All groups share one centre, and each spreads out both ways along 5 directions, with some noise.
Some rows, each with its group after it:
[-17  -6   0  16 -14 -12 -13  -3 -43  24   4   3   0  23 -13  29  35  13]	j251
[-23  20   6 -14 -24 -24  35  17 -25  16 -18 -18  15  -4 -28 -57 -43  16]	j432
[  3  24  18 -16   4 -43  10  25 -18  22   8 -38  34   7 -12 -30 -19  -9]	j956
[ -3  18   7   0   5  14  29   8 -14  29 -13  -5 -20 -37 -10  -9  10   4]	j432
[ 18   1   9  19  12  33  -5  13   7  16   4 -12 -33 -32   5  -9  20  -3]	j251
[ 19  -6  11 -20   6 -25  24   1  -5  -1 -22  -1  12 -19  -9 -31 -44  -8]	j30
[  2  23 -33 -39   6  23  16   5  43  13 -14 -28 -33  -3 -15 -47  43  32]	j30
[ 26   2 -36 -13  10  -6  20 -15  39 -25  13 -16   3  28   3 -17  -8  -9]	j251
[ 29 -27  26  -5  -2  -7  -8   8 -12  -1 -17  24   4 -35   8 -10 -36 -10]	j956
[  2 -32  21  -1 -14 -21  -2  -7   7 -44 -11  26  38   2  21 -15 -79 -19]	j956
[ -2 -14 -54  -4 -10   6  15 -35  17 -21  -1   0 -10  47 -15   3  21  26]	j251
[-17   7   6   0 -17 -30   5  22 -24  12  -7 -34  11   0 -26 -60 -31   9]	j432
[ -5  31  -8 -14  -2 -28  19  18 -15  33   2 -38   9  16 -20 -26  12  11]	j956
[ 12  -6  -5  36   4  -4   6  -8   1  -5  26  -6   4  -6   5  -5 -27 -29]	j30
[-28  33 -17   7  -1   1   9  13  -9  18  19 -38   0  20 -17 -14  29   2]	j956
[-13  30 -26  13  -4  11  51  -5   1  22   3 -13  -8 -11 -21 -32  -8   2]	j432
[ 37  -9 -45   2   7   0   4 -29  -1  11   1   2 -19  31 -11  31  46  20]	j251
[  6   6  -8 -48  -8 -26  39   7  -9  18 -41  -5   6  -1 -28 -60 -30  41]	j432
[  7   8   0 -32   1 -11  15  10  20 -19 -14 -16  10  -1  -2 -52 -38   4]	j30
[-14   0   6  -3 -19 -16  16   5 -41  19 -20  16  11  -4 -18  -3 -17  12]	j30
[-20   2 -33  34 -22  -7  14 -16 -14  -2  19  -3   5  22 -15   3   3  -6]	j30
[-44  30  29 -33 -11  27 -24  42  23   2 -12 -19 -14 -21  -4 -38  20  18]	j30
[-47   0 -14  27 -31  29 -11   1  -9  -6  -3   6 -16  10 -13 -13  13  20]	j251
[-33  17  13  24   0  34  -5  23  46 -24  16 -25 -16 -33  11 -66 -38 -29]	j251
[-41   9 -10   5 -24  -5  17  -2   7 -20  10  -9  15  24 -10 -31 -20   4]	j251
[-14  19  -5 -11  -4  32 -13  19   6  23 -10 -20 -28 -18 -10 -20  46  34]	j30
[ 18  13  27 -18  11 -47   1  32 -41  31   0 -29  23  -4 -10 -18 -16  -6]	j956
[-27  31  -8   8   1   9   6  24   4  13   9 -36  -6  -8 -14 -32  12  -3]	j956
[-46  23  16  20 -21   2  22  11 -20   4   4  -3  11  -9  -8 -11 -22  -8]	j432
[  1  25 -16  20  13  35  36 -10  11  16   0   0 -30 -31   3   7  31  -6]	j432
[-22   9  22  17  -3  25  -1  17  19 -10  10 -10  -7 -27  10 -28 -27 -19]	j956
[-69  23  18   6 -41 -19  16  13 -26 -12 -11   1  41  12 -13 -23 -47  -4]	j432

New rows, each followed by its group:
[ 23  -2  19  14   7  -8   8  11 -21  12  -6   2   5 -31  -1  -9 -30 -16]	j30
[-23  19 -16  -2 -15 -33   6   6 -15   4  16 -30  24  41 -16  -7   0   4]	j956
[ -8  19 -20 -20  -8   0  39  -8   1   2 -17   7  -3  -4  -8 -24  -8  12]	j432
[-18  33 -24   0  -2  -4   5  16 -13  29  10 -43  -4  21 -27  -8  45  17]	j956
[ 15   0 -21  26   5  10  19 -10 -12  20   8  -3 -24  -9 -13   6  15  -3]	j30
[-44  14  11 -51 -25  -8   7  18  -8   5 -33   1  12   6 -17 -33  -7  30]	j30
[-28  26 -52  30  -7  11  43 -23  27 -18  39 -30   1  32 -10 -20   2 -17]	j432
[-37  21 -21  23 -15  26  -3   1 -21  26   8  -9 -32   9 -19  16  58  21]	j30
[ -2  -5 -10  -7  -8 -54  -4  -6 -39   1   4 -16  36  55 -15  15   0  11]	j956
[  7  -7 -15  -2 -10 -18  34 -19 -39  18 -26  14   9   4 -24  -1  -6  19]	j30
[-25  -2  -2  35 -24 -22   9  -7 -25  -5   9   3  22  10 -12   6 -30 -15]	j30
[-53  41  -8  31 -11  20 -10  21   8  11  26 -44  -5  11 -10 -15  34  -8]	j956
[ -6  16  16  41  12  39 -29  33   0  21  24 -18 -34 -35   8   3  40 -15]	j30
[  1   5 -22   6  -5   3   5 -14   7  -8  10  -6  -3  28  -6  -3   5   0]	j251
[ -9  -7 -14  30   6  20 -34  -7  39 -37  43  -9  -5  23  26  28  26 -18]	j432
[-62  10   8  23 -31  12  -5  17  -8  -9   0 -12   3   2 -16 -35 -19   3]	j251
[ -6  -8 -32  -2 -20  -5   9 -19 -28  15 -12   4  -6  32 -24  18  35  31]	j251
[ -2 -15 -23   1  -5 -10 -33  -1  25 -31  22 -31   6  43  -3 -26   0   2]	j432
[-65  32  -1 -13 -18  26 -19  21  33 -14   8 -28  -6  22   1 -34  23  18]	j30
[-14   6   5 -47 -14 -20  16  12   3   0 -30  -4  11  -2 -12 -47 -24  25]	j30
[-48  11  14   3 -18   9  -7  17 -23  17  -2  -3   3  -1  -8  -3  13  15]	j30
[ -6  25   2   5  11  46  14  24  23  21  -8 -17 -37 -55  -4 -46   6  -3]	j956
[ -4 -19 -22  -6 -20 -26   8 -27  -6 -33  -9  15  19  44  -9  -6 -32   9]	j956
[-17  16  35  18   6  34 -17  38   2  25   1 -16 -31 -58   7 -38  -7 -14]	j251
[-42  25 -15  12 -11  33  15   5  36 -14  11 -14 -14   1   0 -39  -9  -6]	j956
[-32  35 -46  39  -6  22  45 -30  37 -20  35 -13  -5  33  -2  -2  11 -20]	j432
[-11  36 -56   6  -1  22  65 -35  24  -3   8 -10 -12  17 -11 -14   7   5]	j432
[ 14  31  32  -1  25 -15  12  33  17   4  20 -32  20 -27  19 -26 -32 -38]	j251
[ 34  10  21  -3  21 -21   4  20 -17  29   5 -20   7 -23   3  14   6  -9]	j251
[-60  26 -12  49  -3  65  -2  10  37  -8  27 -18 -36 -19   5 -27  16 -19]	j956
[-31  30  -6  -7  -4  28  33  16  38  -9   1 -31 -13 -21  -7 -73 -25  -4]	j956
[  7   3 -19  29   1   9  16 -12 -31  33  -2   2 -21 -12 -25  18  29  12]	j30
[-15  13 -31  28  -6  -2   5  -1  16 -11  31 -39  -4  29 -11 -27  -6 -11]	j432
[ 21  11 -39   0  17  35  28 -20  35   7   3   0 -34  -3   3  13  44   0]	j432
[ -5  18   6 -19  -5 -19  24  11 -15  16 -13 -16  16  -8 -13 -30 -21   6]	j251
[-22  17  18  49   8  46 -11   4   9   8  25   9 -24 -34  22  39  32 -22]	j432
[-43  31 -14  20 -15  15   7  11  11   4  19 -33  -5  17  -7 -18  28  -2]	j956
[-40  -1  -4   8 -26 -28  12  -5 -16 -15   1   2  28  30  -5  -9 -35  -1]	j30
[-49  14  31  43  -9  36 -24  34   1   2  16 -12 -15 -36   9 -28  -3 -21]	j251
[-31  42  -8  17   0   6   2  32 -14  37  25 -54  -9  12 -23 -12  52   0]	j956
[-27   7  44  28   1  16 -24  48 -33  37  -2  -8 -18 -56   0 -12   6 -13]	j251
[-38  46 -30   2 -10   5  17  18  -1  31  19 -56  -7  36 -32 -18  51  16]	j956
[-29  -1  43  -4 -25 -18  -7  23 -32  -1 -12   9  26 -15  -1 -18 -38  -5]	j30
